The same things were measured in two ways. Each way mixes the same 3 hidden numbers, adds some noise and spreads widely along 3 directions of its own, which tell nothing about the thing.
Some things both ways: the first way, then the second way.
[ -3   3   3  -7   3   9  -8   4  -1 -11  -4  -5  -6   9   0]
[  4  -2   8   0 -19  11  14   4 -11   3   1  15  -9   0  14]

[ -4   1   2  -9  -6  -2  13   9 -12   1  -1  35  28  -8  -4]
[ 28 -18 -32  29  21 -36   9  14  -1  13  22  15  10  13  -1]

[ -6   3  -1 -10  10  10  -7   7   3  -7 -12 -14  -8  14  13]
[-26   2  10 -27 -17  15 -17  -9   3   1  11   4 -21  -8   9]

[  6  20   5  -3  -6   2  22   8 -14  14  -6  12  25 -10   2]
[ 20  -1 -22  20  39 -36  -3   5  -6  -1  13  -3 -16  -3  -7]

[ -1  -5 -13 -24  14 -29  11   7   2  14 -18 -10 -18 -21  26]
[  0  -5   0 -15 -47  43 -10 -20   8  25 -19  28   5  -3   9]

[ -8   7   2  -8  -1  19  -5   8   0  -7 -11 -12  -3   7  10]
[-23   5  14 -25  -1   1 -11  -3  -1  -6  16  -6 -25  -4   5]

[  9   9 -11 -17   6 -19   3   4   0  -3 -15 -27 -18  -8  10]
[-22   3  17 -25 -39  44 -17 -16   9  14  -5  10  -1 -14   6]

[ -2  -4   1  -9   7   0 -17   2   1 -25  -4  -1 -13  17  -9]
[ -7   6  10  -8 -13  20 -11  -9   9   9   4   3   7 -10  -2]

[  2   7 -12 -16  -9  -1  13  17  -6  -6 -21  -7  25  -4  13]
[ 5  7  9 -6 -5 11 -3 -8  9  6  5  7  5  2 -3]

[ -9  -2  -1 -14  13   3  -1   8   1   4 -13  -5  -6   5  19]
[-11   6   6 -15  -4  15 -18 -14   3   2  -2  -1 -18 -11  -1]

[  5   6  -9 -15  28 -23  12   6  -2  24 -19 -18 -13   4  32]
[ -7   1   5  -5 -40  47 -12 -17  -7  12 -30  14 -11 -26   8]

[ 11   8  -7 -12 -18  -3  -2   6  -3 -32  -8 -10   5  -5 -20]
[-14  13  25 -10   0  18 -15  -3  22  -2  25 -15  22 -10 -11]

[  1  10  -1  -8   5   3   2   5  -3   1 -10 -11  -1   5  10]
[-20   8   8 -10  -6  15 -15  -5   0  -4   9  -8 -13 -19   1]

[  1   3  -4 -12   6 -10   6   6  -3   0  -8   4  -1  -3   5]
[13 -2 -5  3 -6  7 -2 -8  2 12 -2 14  0 -2  0]

Other things, the second way, with their names:
K961: [ -1  -6 -11   4   1  -4  -3   2  -3   6   7   8  -9  -6   4]
K873: [ 21  -5 -19  25  12  -5  -3   3   2  10   4   4  11  -8  -6]
K293: [ 10  -4 -12  14  -2   8  -7  -4   3  13  -3   7   8 -12  -3]
K390: [ -1  11  11  -8   2   4  -1  -7 -11  -5  -4   2 -29  -6   4]
K398: [-21  14  25 -17 -28  54 -25 -20  17   8  -6  -8  17 -28  -6]
K349: [  8  -1  -3   3   0   7 -14  -8  17  13   7   3  19  -5  -9]
K359: [ -9  17  14 -16   6   8 -13 -12   3  -4   2  -7 -25 -11  -4]
K99: [ -6 -13 -12   6 -17  11 -10   3   3  15   8  11  13 -10   5]
K198: [ 14  -2 -10  16  -1   3   1   0   0  11   0   9  12  -8  -3]
K299: [ 23 -12 -19  28 -17  17   2  -2   4  25  -9  17  31 -12  -1]
K819: [ 16 -14 -15   6 -32  23  -6  -8  12  31  -5  28  29   2   1]
K673: [16 -5 -1 26 -5  3 18 18 -4  7 14  9 28 -2  2]
K606: [  2  14  12  -3  -1  18 -14 -14  14   5   1  -4   5 -16 -11]
K243: [18  3  2  9 -5 11  6 -6  0 10 -7 12  0 -3  0]
K389: [  6  -9 -11  -2 -13   6  -4  -6   4  16  -2  19  -1  -1   4]
K233: [ -4   6  11  -9  -5   8   5   1  -9  -5   3   4 -22  -5   9]
K682: [-11   3   1 -16  13 -12 -11  -4  -7  -8  12  -3 -38  -5   3]
K127: [-16  -3   1 -12 -18  16 -17  -6   9  11  10   6   0  -9   1]
K940: [ 20 -10 -16  14  -3  -4   6   3  -5  13   1  18  -1   3   5]
K5: [-12   6  13   2   7  -4   6  13  -7 -12  25  -8  -7  -7   4]
K840: [ 6  2  4  4  0  1  4  1 -3  2  8  6 -4 -2  1]
K179: [ 12 -10 -23  16  -5  -3   3   2 -16  10 -11  16 -16 -10   7]
K294: [ 16  -3  -6  -2  -3   1   0 -13  -1  12  -6  18 -13   5   2]
K250: [ -7  14  15 -15  -5  19 -12 -16   0   2  -7   0 -20 -14  -3]
K12: [ 18   2  -6  18  15 -12   8   6  -8   2   8   3  -4  -4  -2]
K988: [-11  -2   0  -6 -12   8  -9  -1   5   7  15   2   2  -7   3]
K647: [  5   2   2  -9  -2   8 -11 -16  13  12   1   9   0   1  -6]
K902: [-12   3   9  -2   0   2   1   9  -5  -8  18  -3  -6  -8   6]
K290: [ 20   3 -15  17  38 -31   1   4  -8  -4  11  -3 -19  -4  -5]
K148: [  7  -3  -1   6 -13  14   1  -2   2  10   2  11  13  -5   1]

Some of these things the first way, each followed by its name:
[  7  18   3  -6  -9   4   5   2  -3  -1  -8 -20 -11 -12  -1]
K233
[  8   5  -2 -13   6 -22   9   1  -5   4  -3   8 -11 -14  -1]
K99
[-16  -7   6  -6  31   6   3  10  -4  14 -11  19  13  30  27]
K179
[ 12  12   0 -11  -7 -17   9   0  -5  -2  -3  -3 -15 -26  -9]
K243
[ -5   1  -2 -13  -3   4   6  10  -4  -4 -11   4  11  -1   8]
K840
[  0   5  -3 -11   2  -5  14  11  -7   7 -13  11  21   0  13]
K940
[ -4  19   0  -4   3  24  10  16  -7   9 -21 -14  26  17  25]
K682
[  0  -9  -5 -18  16 -33  10   5  -7   6  -3  29   0  -7   3]
K299
[  0  -2  -3 -14   3 -14   1   2  -3  -6  -4  10  -8 -10  -2]
K148
[  6   8  -8 -16   0 -19  24  11 -10  16 -15  10  20 -15  15]
K198
[ -8 -15  -9 -23  13 -26  -4   2   6  -2  -9  -2 -35 -17  10]
K398
[  5   6  -4 -12  -5  -8  -2   4  -4 -13  -7  -6  -7  -7  -7]
K647
[ -3   9   2  -7 -10  15   4   9  -6  -6  -7   1  13   0   3]
K5
[ -1  -6  -5 -14   2 -12   0   7  -4 -12  -7  14   4  -3  -2]
K349
[  8  -5  -6 -18   1 -39   4  -4  -2  -5   3  12 -29 -30 -14]
K819
